The same things were measured in two ways. Each way mixes the same 9 hidden numbers, adds some noise and spreads widely along 6 directions of its own, which tell nothing about the thing.
In the rows, zero is written as 100.
Some things both ways: the first way, then the second way.
92 66 88 43 89 74 132 112 89 88 73 67 128 99 124 57
99 89 116 127 105 82 103 82 112 88 87 67 118 93 95 89 81 101 91 76 111

106 101 96 55 87 82 109 71 96 96 138 90 118 77 64 101
85 102 75 126 84 123 89 103 106 83 96 79 133 100 95 56 62 95 100 83 112

80 112 96 108 113 95 97 103 89 94 71 118 95 107 116 102
83 88 145 78 130 99 75 102 111 94 91 109 80 104 137 113 108 77 84 89 113

112 148 121 84 75 128 104 51 37 103 146 120 83 112 86 95
86 84 114 82 85 106 105 102 115 106 80 67 98 85 113 100 107 101 111 98
 127

136 74 86 73 94 59 104 97 136 99 101 44 136 64 88 100
87 118 77 127 107 119 101 135 102 85 93 102 106 125 98 102 130 89 104 88
 83

105 56 78 70 124 84 120 92 57 104 83 95 93 86 143 45
83 100 84 115 118 112 73 113 113 68 123 120 123 102 140 101 88 83 96 92
 120

81 130 88 97 101 93 95 109 101 63 79 116 106 68 149 97
82 96 66 110 88 88 114 119 124 104 131 120 96 107 116 61 113 81 112 95
 105

118 75 127 55 72 128 54 128 125 121 79 129 113 152 113 93
77 105 104 92 97 111 107 108 97 87 98 91 111 107 98 94 79 98 91 100 116

123 32 99 39 89 66 125 77 94 127 102 46 126 115 74 60
79 102 116 101 111 74 101 105 105 97 91 95 108 102 106 114 90 96 90 93
 108

101 74 129 80 81 98 123 107 103 110 100 111 138 135 113 77
108 107 110 111 109 81 98 101 109 98 95 88 78 111 110 105 119 92 93 96
 87

99 123 104 70 61 110 69 91 118 104 89 118 121 104 108 125
108 89 102 96 105 77 125 114 102 117 86 86 78 107 91 85 119 97 86 97 104

81 90 115 87 87 98 104 113 108 99 111 108 119 163 86 93
85 91 116 90 101 75 106 93 111 120 93 70 91 96 106 115 106 92 96 94 116

100 91 132 84 77 101 134 109 95 95 176 125 99 112 108 66
104 96 125 94 98 86 132 91 102 116 98 89 72 108 78 82 114 98 92 91 95

109 70 99 84 74 66 127 128 122 106 94 69 158 113 84 104
95 102 137 60 91 77 106 93 110 100 100 116 72 88 135 117 113 108 113 123
 88

65 72 65 84 112 75 102 145 139 80 123 95 108 134 90 108
84 100 82 110 105 105 108 109 86 110 90 71 119 103 93 102 90 94 85 92
 118

108 110 119 53 78 97 83 61 116 107 102 116 136 93 88 108
108 101 90 110 88 79 121 89 95 113 118 94 102 99 92 76 85 108 88 99 83

77 105 93 93 95 88 123 176 131 77 179 108 101 146 77 113
86 120 95 107 101 91 108 109 106 71 107 135 119 102 97 103 94 107 115
 104 86

90 117 77 96 96 61 112 83 84 80 119 85 118 87 70 102
115 103 118 97 115 56 109 71 107 110 122 127 102 95 67 106 83 113 93 97
 83

91 120 96 78 85 94 110 68 64 85 90 104 128 90 101 93
114 91 139 80 102 82 98 70 98 127 93 82 87 84 89 116 94 114 92 98 96

98 85 78 77 124 105 114 136 59 82 137 115 83 119 102 70
96 83 136 97 121 78 100 88 110 81 80 103 123 95 83 87 67 110 76 81 94

66 114 89 87 90 101 67 147 150 80 70 113 127 148 124 126
69 78 62 110 93 66 115 136 137 122 101 70 91 109 129 79 134 69 101 88
 128

95 118 98 107 84 110 99 131 108 68 92 121 134 112 124 109
106 98 92 94 87 93 125 107 100 115 85 81 80 100 97 89 129 103 108 107 87

84 116 99 76 95 82 111 90 113 78 141 109 124 88 86 106
87 100 113 101 108 136 67 83 108 78 114 125 120 87 120 92 85 91 116 86
 103

115 80 94 85 109 74 136 75 49 81 101 86 97 77 96 49
92 130 101 104 121 71 116 100 87 104 106 121 81 113 95 130 121 89 104
 108 88

87 77 97 117 91 86 142 110 88 84 127 95 110 129 96 81
94 102 122 79 101 131 101 89 82 98 73 82 94 87 105 116 104 101 110 106
 119

108 113 112 52 73 112 77 121 118 108 90 103 120 117 112 111
85 101 117 83 71 112 111 98 97 106 105 75 112 91 104 112 83 121 100 107
 106

78 104 78 101 115 104 104 125 68 68 130 126 92 130 102 83
100 95 119 91 119 75 103 83 104 103 98 118 113 94 68 99 78 107 89 90 96

106 130 94 106 76 78 94 98 93 83 39 90 113 65 115 107
99 105 139 70 99 99 122 88 89 119 92 74 57 104 107 128 127 96 97 111 108

Other things, the second way, with their names:
<1109>: 99 81 99 87 84 143 84 82 108 87 98 85 113 80 114 59 75 97 108 94 123
<626>: 102 128 119 96 113 114 92 95 74 98 102 102 99 112 90 142 99 111 88 107
 71
<137>: 98 108 100 94 88 121 116 91 88 110 96 86 100 94 82 107 111 108 115 102
 96
<226>: 96 95 130 96 132 99 92 92 97 89 75 114 112 92 93 115 102 101 96 85 90
<557>: 84 122 66 102 96 96 108 121 85 108 114 118 107 112 97 97 91 98 96 112 89
<999>: 95 83 90 123 135 87 76 126 130 69 92 111 100 112 139 78 112 70 84 78 113
<104>: 100 89 82 118 108 96 96 104 117 89 94 106 115 92 100 77 105 92 111 84
 109
<92>: 80 80 129 79 110 122 77 89 114 89 100 110 128 76 119 115 92 104 109 89
 116
<634>: 98 89 144 75 120 115 85 79 105 80 93 113 88 83 143 120 119 95 109 101 93
<230>: 99 114 108 100 101 86 108 99 91 110 86 83 104 104 76 120 93 112 93 102
 92
<984>: 98 99 118 88 119 112 78 103 116 72 98 136 98 92 135 117 126 97 118 100
 83
<801>: 90 79 135 82 107 78 106 90 126 94 74 78 87 92 113 99 111 93 101 93 113
<918>: 90 115 97 95 106 63 101 121 108 97 107 127 95 114 103 100 92 101 90 109
 86
<345>: 104 105 143 70 128 108 84 91 101 59 106 156 98 92 128 125 99 110 102 112
 80
<547>: 124 97 134 113 151 116 88 92 80 69 77 128 125 102 69 103 84 114 70 77 74
<410>: 119 100 95 118 99 104 104 88 89 108 93 84 110 89 84 90 96 112 98 91 94
<443>: 100 116 134 80 90 80 116 63 80 116 110 91 91 93 83 114 68 115 91 113 89
<453>: 116 107 136 91 105 66 117 73 99 112 94 115 91 96 54 98 88 121 96 97 70
<35>: 100 89 112 99 92 128 84 90 100 104 102 65 107 96 109 93 84 101 87 89 110
<591>: 92 80 117 106 106 52 114 100 133 98 97 105 106 94 101 83 103 102 98 83
 94
<832>: 117 115 117 107 135 119 80 95 72 90 80 114 129 97 70 143 91 124 86 94 71
<485>: 91 108 99 89 77 125 91 107 107 102 111 94 85 98 130 102 117 97 119 109
 98
<1383>: 99 84 112 84 98 100 102 100 117 77 101 96 88 90 145 87 105 95 102 107
 120
<180>: 107 115 135 89 111 130 100 72 75 103 85 94 111 99 45 121 81 117 95 93 91
<987>: 102 100 103 95 105 93 104 95 110 90 96 99 91 91 116 113 117 97 116 105
 114
<1380>: 102 82 129 91 94 80 114 88 106 98 83 70 119 88 88 102 77 126 83 94 95
<1219>: 101 105 123 90 108 93 115 82 86 99 104 105 96 94 96 108 89 106 93 105
 103
<711>: 88 67 114 93 108 76 113 96 131 67 96 100 100 85 149 67 101 86 99 93 120
<1483>: 83 88 120 86 94 147 92 99 99 93 84 78 103 90 117 91 100 90 107 90 135
<256>: 89 102 70 126 81 127 90 108 111 73 105 82 124 102 113 58 77 93 104 91
 109
<1198>: 106 108 80 117 97 90 113 126 101 118 86 81 96 115 75 106 127 106 95 94
 81
<599>: 87 118 79 98 91 74 110 127 103 132 103 109 93 111 84 111 119 102 107 107
 85
<1292>: 89 124 71 102 80 91 107 114 110 94 120 102 98 110 111 112 113 102 118
 118 81
<1438>: 94 130 107 99 86 104 95 102 99 99 110 91 79 115 108 116 105 97 105 111
 91
<811>: 101 97 106 96 99 99 126 91 96 86 90 105 102 91 97 79 98 105 107 101 96
<884>: 86 89 99 88 84 128 87 99 111 85 92 93 111 85 124 72 86 98 113 99 111
<1202>: 82 108 115 99 144 84 80 124 107 88 88 126 71 123 134 111 125 63 83 91
 101
<1195>: 72 112 85 109 88 86 103 109 119 75 111 113 122 96 119 97 88 98 121 103
 107
<135>: 83 95 90 107 90 110 76 123 125 82 97 99 128 97 122 90 91 104 106 91 97
<336>: 108 118 98 116 110 92 108 89 87 101 103 99 94 115 77 93 92 97 86 95 76
<791>: 104 118 111 91 99 70 106 92 100 118 111 107 87 105 81 123 102 110 100
 108 83
<994>: 74 116 92 108 90 146 75 121 105 90 87 81 115 114 98 103 99 90 108 88 107
<125>: 108 119 84 129 137 97 71 134 125 58 105 142 100 127 108 116 130 85 103
 90 81
<1310>: 93 100 82 106 95 84 97 119 104 113 104 88 105 105 114 98 99 101 87 100
 91
<1073>: 84 110 58 102 89 127 81 147 94 132 105 67 90 120 130 122 131 85 92 106
 107
<684>: 107 64 125 91 116 45 125 120 123 106 67 109 87 90 109 74 124 106 86 88
 91
<1283>: 61 77 104 76 55 121 102 107 132 93 106 50 103 88 162 83 100 92 114 104
 127
<931>: 98 94 96 95 124 98 103 118 112 60 101 153 97 97 139 84 123 90 111 103 93
<539>: 100 128 99 84 136 131 68 126 70 93 98 150 97 110 114 145 116 98 95 113
 84
<1131>: 95 122 95 107 125 99 96 112 96 92 107 128 106 113 83 129 111 96 103 99
 93
<1481>: 115 86 96 112 89 115 95 91 91 99 91 85 146 77 81 84 64 134 90 89 89
<1107>: 97 109 115 89 95 75 110 113 114 92 109 109 72 112 125 107 116 99 99 113
 92
<1312>: 113 102 88 118 94 109 115 103 92 103 96 74 91 106 102 87 117 100 95 96
 87
<1047>: 101 91 100 88 91 47 123 89 111 128 116 121 87 83 103 80 100 105 107 106
 93
<283>: 107 83 110 93 115 63 103 92 110 91 108 120 122 90 93 85 63 116 76 95 93
<792>: 99 117 128 95 106 122 94 82 88 79 92 126 111 89 87 105 86 111 114 99 86
<297>: 93 86 116 106 113 92 83 95 140 57 103 131 105 96 119 59 84 84 108 83 119
<1062>: 86 124 100 109 129 94 82 118 108 78 115 154 112 115 102 129 113 95 107
 96 75
<1519>: 104 89 133 80 90 76 120 87 110 105 86 80 80 99 92 83 92 108 89 101 99
<997>: 109 110 92 89 96 65 115 92 92 121 99 93 87 92 97 116 102 109 102 118 96
<768>: 86 88 110 79 120 87 95 101 101 116 96 111 107 89 104 119 103 97 94 96
 107
<200>: 107 63 131 72 102 125 100 87 90 111 82 69 96 72 134 97 104 107 86 97 124
<880>: 75 103 90 98 91 89 108 121 118 108 105 102 91 108 108 92 114 85 111 97
 115
<97>: 98 88 114 97 120 72 102 124 128 100 89 108 76 106 124 114 148 89 102 93
 101
<462>: 95 108 96 93 113 123 90 114 91 87 100 131 110 96 114 115 110 104 108 105
 93
<1024>: 105 109 99 93 88 110 104 105 92 116 107 91 90 100 104 116 118 110 104
 108 88
<23>: 103 77 146 67 95 75 98 94 126 107 82 99 85 81 114 103 109 115 104 102 97
<357>: 95 81 122 106 101 122 71 99 127 66 89 85 115 91 130 82 86 98 98 81 114
<956>: 83 99 124 71 94 144 94 63 79 87 128 128 128 68 124 105 68 112 114 108
 102
<379>: 96 103 105 83 89 151 84 97 70 126 76 49 108 84 108 141 105 112 101 107
 115
<579>: 91 123 78 103 108 93 78 134 105 100 107 107 82 122 130 123 117 83 95 111
 100
<494>: 105 114 85 113 110 122 87 100 92 103 109 107 99 115 81 86 96 88 92 90 93
<164>: 113 105 98 105 94 106 122 108 87 119 94 73 100 110 62 111 111 117 88 97
 91
<1329>: 74 90 95 101 93 72 122 126 109 119 91 79 92 105 121 91 118 89 94 94 112
<643>: 133 109 121 130 134 88 73 88 107 69 93 115 103 109 84 98 83 104 80 82 82
<1465>: 106 112 53 144 111 89 102 132 116 74 91 126 136 122 39 51 75 103 93 78
 90
<139>: 114 111 119 82 101 70 153 80 68 139 86 93 80 93 51 121 114 122 98 112 81
<767>: 103 117 113 110 127 142 66 100 84 69 86 122 132 106 77 112 74 109 89 86
 81
<1374>: 97 136 98 103 97 87 97 113 108 94 111 133 86 123 78 102 104 100 110 107
 68
<733>: 90 99 88 98 75 133 82 101 104 99 93 49 98 97 136 92 96 91 102 103 114
<1486>: 118 83 127 100 141 86 91 112 106 94 63 104 87 100 102 110 127 97 81 84
 98
<1364>: 99 105 118 79 86 81 131 102 90 141 81 61 69 100 82 127 126 107 101 109
 112
<1295>: 100 115 91 110 105 91 113 99 95 88 99 93 105 108 83 103 90 102 95 102
 104
<529>: 103 67 121 99 141 83 95 109 117 99 78 94 81 108 124 86 128 76 70 75 104
<291>: 77 105 130 88 98 119 98 92 102 89 88 92 93 96 115 107 106 90 114 96 116
<361>: 95 79 134 79 94 63 116 87 118 100 84 105 107 83 92 72 76 119 93 95 86
<1402>: 104 97 116 85 114 106 107 103 94 106 89 110 94 109 71 91 100 103 84 93
 88
<161>: 98 82 137 78 119 108 100 100 102 103 66 100 108 90 80 110 108 111 94 87
 98
<119>: 94 90 109 87 94 89 101 107 96 118 92 67 94 101 119 101 92 104 74 102 99
<516>: 78 86 76 127 121 110 95 120 111 68 97 111 128 107 118 56 88 76 87 74 112
<1272>: 96 101 126 77 122 127 83 95 89 87 92 128 104 88 118 125 110 103 106 103
 95
<1515>: 98 102 108 101 112 96 109 100 94 97 117 124 103 105 94 89 90 99 87 94 95
<433>: 106 106 66 115 84 90 120 113 95 101 105 92 100 109 94 59 87 104 90 104
 89
<231>: 114 120 112 93 127 112 76 106 97 87 103 130 88 106 110 148 129 103 107
 109 83
<60>: 105 140 65 105 77 56 127 116 81 131 133 96 77 123 88 112 93 109 86 129
 81
<1280>: 85 81 87 122 103 86 100 136 129 93 61 64 110 107 108 80 115 90 93 78 115
<185>: 116 110 92 124 101 96 103 106 94 116 89 69 94 112 77 104 113 105 89 90
 86
<1214>: 100 113 93 110 114 95 122 90 73 108 96 105 106 98 77 102 99 100 97 98 91
<568>: 93 105 111 94 114 72 111 99 100 103 95 100 91 105 103 117 109 98 93 102
 92
<466>: 109 104 110 120 132 85 80 96 111 66 87 130 125 95 93 106 92 107 100 85
 76
<952>: 77 94 132 79 109 108 74 82 117 91 113 118 94 87 142 107 99 82 111 95 110
<863>: 94 88 122 84 97 74 92 94 118 107 103 92 81 95 134 93 99 94 93 101 102
<1123>: 90 85 134 82 96 83 93 106 122 94 95 95 102 90 132 115 104 112 96 100 93
<809>: 100 95 106 111 109 126 78 104 109 75 96 105 114 104 103 76 85 96 91 83
 98
<1247>: 85 87 141 87 110 101 93 95 117 97 89 84 111 94 98 124 100 104 96 83 114
<236>: 87 95 107 89 95 41 122 102 116 131 99 79 61 101 122 99 118 81 98 105 120
<470>: 114 117 92 105 93 84 125 101 80 105 98 96 115 98 71 115 92 132 95 112 76
<983>: 112 105 102 91 98 133 103 89 64 108 100 85 122 89 90 120 83 126 85 108
 84
<730>: 110 98 107 105 126 92 83 107 101 104 92 88 104 106 97 132 108 103 80 93
 95
<1304>: 91 114 112 103 119 123 74 89 98 74 98 136 120 86 113 119 99 98 124 95 93
<682>: 106 102 107 102 111 102 99 87 99 103 93 88 94 99 89 105 103 95 99 94 105
<1227>: 91 106 123 91 100 109 94 92 110 82 93 90 98 98 104 115 96 100 107 99 114
<727>: 107 116 100 96 104 77 93 96 96 114 103 90 85 110 93 116 93 101 87 108 92
<1011>: 83 93 104 91 90 74 111 104 110 100 82 77 101 91 121 96 94 100 99 104 110
<1443>: 102 100 112 92 122 88 104 86 110 76 114 154 95 93 107 87 102 93 112 100
 94
<533>: 103 119 96 91 101 81 124 115 90 110 98 92 62 118 109 118 133 95 95 119
 86
<127>: 94 96 76 95 74 109 125 95 102 98 120 100 103 88 109 64 92 100 116 109
 116
<332>: 80 87 127 86 127 116 81 93 116 83 102 129 91 98 132 90 115 73 105 84 99
<1194>: 112 105 148 68 133 105 97 72 66 112 88 103 101 82 94 173 104 120 89 110
 97
<1120>: 101 69 124 92 98 106 107 109 112 98 51 64 111 87 92 80 101 113 90 82 107
<340>: 105 115 98 97 96 94 120 88 78 113 101 83 85 102 97 109 102 101 96 112 97
<794>: 92 81 118 90 84 126 112 82 105 85 102 68 116 86 107 82 78 107 97 93 124
<778>: 85 129 61 129 105 113 77 135 98 83 110 107 119 130 97 94 82 89 86 94 90
<744>: 110 137 89 119 96 95 94 109 87 103 101 94 106 116 73 132 98 119 97 108
 67
<959>: 94 88 124 92 115 92 119 89 106 80 95 107 109 93 95 96 94 102 96 93 111
<797>: 89 87 134 86 99 86 115 89 112 97 87 80 104 89 108 117 107 110 101 96 98
<155>: 95 89 78 114 92 114 88 125 111 106 102 76 110 107 115 84 103 95 87 87
 105
<971>: 87 85 112 95 101 97 92 92 119 108 100 78 99 91 118 106 106 89 104 89 124
<143>: 90 112 97 86 77 81 106 86 105 126 132 92 90 94 107 117 95 103 111 115
 104
<366>: 122 96 120 98 114 110 91 87 91 97 97 95 100 89 103 120 103 112 92 98 102
<52>: 80 100 90 80 88 83 112 128 115 123 95 93 66 102 136 110 148 83 120 113
 115
<1263>: 99 132 66 145 153 106 57 138 102 47 97 152 118 125 124 122 119 78 100 90
 78
<653>: 88 86 130 85 107 65 100 115 129 93 97 108 85 107 131 102 115 98 88 97 80
<1473>: 119 81 97 112 101 80 111 102 120 100 80 91 108 92 76 75 108 114 100 86
 87
<51>: 81 99 109 73 55 109 112 96 104 119 118 77 102 90 108 90 78 115 105 112
 107
<10>: 84 99 89 96 112 121 83 124 94 98 96 103 107 98 139 118 118 90 98 100 102
<1135>: 93 106 112 84 99 114 107 90 90 101 121 135 104 92 96 97 93 107 109 104
 95
<1314>: 80 129 69 111 103 114 84 136 106 70 102 143 130 114 95 100 95 104 115
 103 76
<995>: 75 101 109 85 92 134 82 117 110 111 93 71 96 106 115 127 123 89 108 95
 116
<268>: 82 86 126 77 85 131 109 100 92 98 99 85 112 86 119 98 86 111 95 99 119
<465>: 87 101 105 82 90 131 102 111 74 118 69 53 96 91 118 125 110 102 97 109
 121
<1495>: 99 102 86 93 100 109 90 113 113 88 109 122 94 107 109 75 98 92 103 103
 98
<842>: 105 87 159 72 131 99 91 71 114 88 83 124 89 82 97 126 119 101 113 91 99

Some of these things the first way, each followed by its name:
108 122 116 95 81 102 106 90 94 93 84 112 133 86 124 102 | <485>
86 115 97 75 81 120 114 124 76 77 134 132 108 112 127 86 | <52>
114 100 96 78 86 90 115 64 55 89 131 106 109 82 87 74 | <682>
102 89 90 78 109 91 97 90 98 111 94 101 117 102 90 109 | <119>
113 131 116 95 98 138 69 93 60 89 48 128 102 109 156 83 | <995>
115 112 128 95 87 121 104 116 67 87 88 129 119 107 123 79 | <1374>
81 103 61 78 87 86 97 126 89 70 67 104 139 103 103 108 | <997>
79 87 102 101 103 99 153 96 69 81 188 114 100 139 98 67 | <104>
81 91 96 99 95 103 107 137 124 98 86 83 122 162 112 113 | <1280>
97 141 101 88 78 91 96 90 104 74 89 95 124 80 82 123 | <792>
109 95 102 50 65 103 74 135 127 102 137 116 108 129 92 104 | <959>
100 126 91 57 89 119 68 137 101 94 107 118 112 132 93 122 | <1380>
77 100 65 120 106 47 134 128 103 69 82 62 129 92 91 106 | <791>
102 80 84 65 99 94 78 106 118 102 113 119 122 101 110 102 | <529>
103 95 104 75 86 94 113 81 93 97 88 92 137 98 116 90 | <185>
112 41 98 75 90 66 129 98 109 115 82 51 144 136 74 83 | <1011>
87 116 85 101 88 104 96 128 125 88 109 89 124 135 94 137 | <1120>
60 101 100 98 84 68 139 99 101 89 96 88 118 126 83 100 | <236>
98 57 99 90 120 87 105 102 121 102 112 100 100 126 108 79 | <516>
103 88 80 117 129 85 115 107 81 84 121 96 100 101 92 95 | <767>
85 84 97 105 91 92 130 117 96 85 109 97 100 108 135 76 | <1483>
80 89 99 112 100 87 134 136 117 84 133 106 126 128 122 99 | <1024>
127 93 108 83 91 109 85 121 94 113 118 128 113 120 103 98 | <345>
82 83 73 114 106 103 109 155 98 71 118 105 103 136 123 93 | <1465>
84 80 99 107 100 66 138 130 115 91 96 61 119 143 83 92 | <1195>
107 87 96 88 117 105 110 108 51 84 94 116 97 111 119 59 | <568>
112 81 133 64 84 107 113 63 73 126 101 117 131 123 98 75 | <863>
114 88 77 107 133 76 114 111 66 78 68 89 107 69 116 75 | <626>
101 101 109 90 92 92 110 84 102 90 130 106 108 92 108 88 | <1135>
107 86 74 98 110 99 121 123 51 75 137 129 100 70 131 69 | <1495>
80 98 92 112 108 96 125 74 83 97 114 109 101 107 129 93 | <200>
111 129 133 96 73 100 106 50 82 99 112 101 128 117 61 107 | <453>
87 112 87 70 90 74 92 93 138 95 67 61 120 92 93 126 | <1329>
124 80 93 101 114 103 98 118 93 93 94 88 122 119 105 92 | <1314>
75 126 98 99 86 106 103 105 95 93 104 128 112 124 123 113 | <366>
106 90 84 82 115 94 84 99 98 98 52 101 125 104 114 101 | <1263>
97 122 94 87 75 94 119 98 69 87 142 109 105 106 91 95 | <987>
94 65 89 95 119 111 95 140 112 89 108 130 122 140 135 88 | <983>
101 81 91 120 126 82 151 110 54 85 89 80 116 109 116 66 | <744>
116 75 99 81 104 78 102 91 103 88 119 103 123 82 98 76 | <332>
121 86 101 51 77 85 95 110 119 101 138 107 143 99 79 100 | <634>
102 77 94 77 82 70 118 117 139 90 102 86 149 86 113 100 | <1312>
103 83 95 80 92 84 99 89 106 88 124 116 127 80 100 91 | <494>
126 119 117 64 81 123 94 97 44 108 63 127 101 79 147 71 | <1107>
101 93 102 71 95 129 103 81 65 97 133 127 117 128 112 84 | <379>
87 87 58 60 106 101 69 127 105 76 104 111 120 114 107 103 | <768>
79 107 83 77 93 79 122 118 82 74 113 106 121 91 105 85 | <143>
85 98 134 90 62 99 89 114 158 112 99 99 133 165 90 123 | <880>
105 118 114 107 82 103 105 102 75 94 79 113 111 109 105 98 | <1519>
109 97 78 95 95 74 110 111 117 93 138 93 111 82 90 113 | <931>
94 83 82 114 119 109 135 95 36 86 100 108 93 115 146 60 | <1486>
99 112 76 105 107 100 95 152 82 81 90 120 107 101 142 97 | <125>
100 99 119 117 93 83 106 82 127 114 117 98 122 125 78 122 | <809>
88 68 87 68 101 90 96 134 137 93 151 117 122 129 80 109 | <557>
105 101 96 73 95 105 66 86 117 109 39 99 138 96 142 112 | <155>
97 89 99 75 90 103 97 136 97 94 93 125 107 127 126 84 | <711>
90 70 86 101 127 99 124 106 85 103 134 115 110 114 132 84 | <1073>
103 89 80 90 92 93 95 120 121 91 144 80 121 127 81 115 | <161>
97 114 72 100 108 76 121 102 72 75 98 104 119 62 94 105 | <733>
93 80 102 67 93 101 136 109 56 101 128 128 114 109 123 62 | <643>
84 85 69 89 100 73 72 147 174 89 96 90 131 119 94 143 | <547>
103 116 142 132 109 134 107 88 70 97 97 127 95 149 117 85 | <994>
126 69 123 54 75 114 85 74 72 126 78 125 143 131 98 76 | <727>
109 93 79 88 127 103 110 86 63 91 149 104 102 113 85 89 | <832>
109 77 116 102 94 86 123 97 94 105 70 79 126 108 122 77 | <51>
108 85 88 119 99 67 118 99 102 75 47 63 126 84 114 86 | <811>
87 72 103 129 129 103 148 107 41 103 107 125 90 135 131 59 | <579>
105 76 89 90 99 81 124 113 103 97 120 76 125 125 88 96 | <470>
120 76 103 74 97 96 96 88 82 117 74 92 120 111 96 87 | <918>
103 89 106 85 94 92 108 82 78 95 65 99 106 98 122 71 | <1219>
100 106 81 81 109 80 94 81 107 100 86 86 127 91 87 123 | <1310>
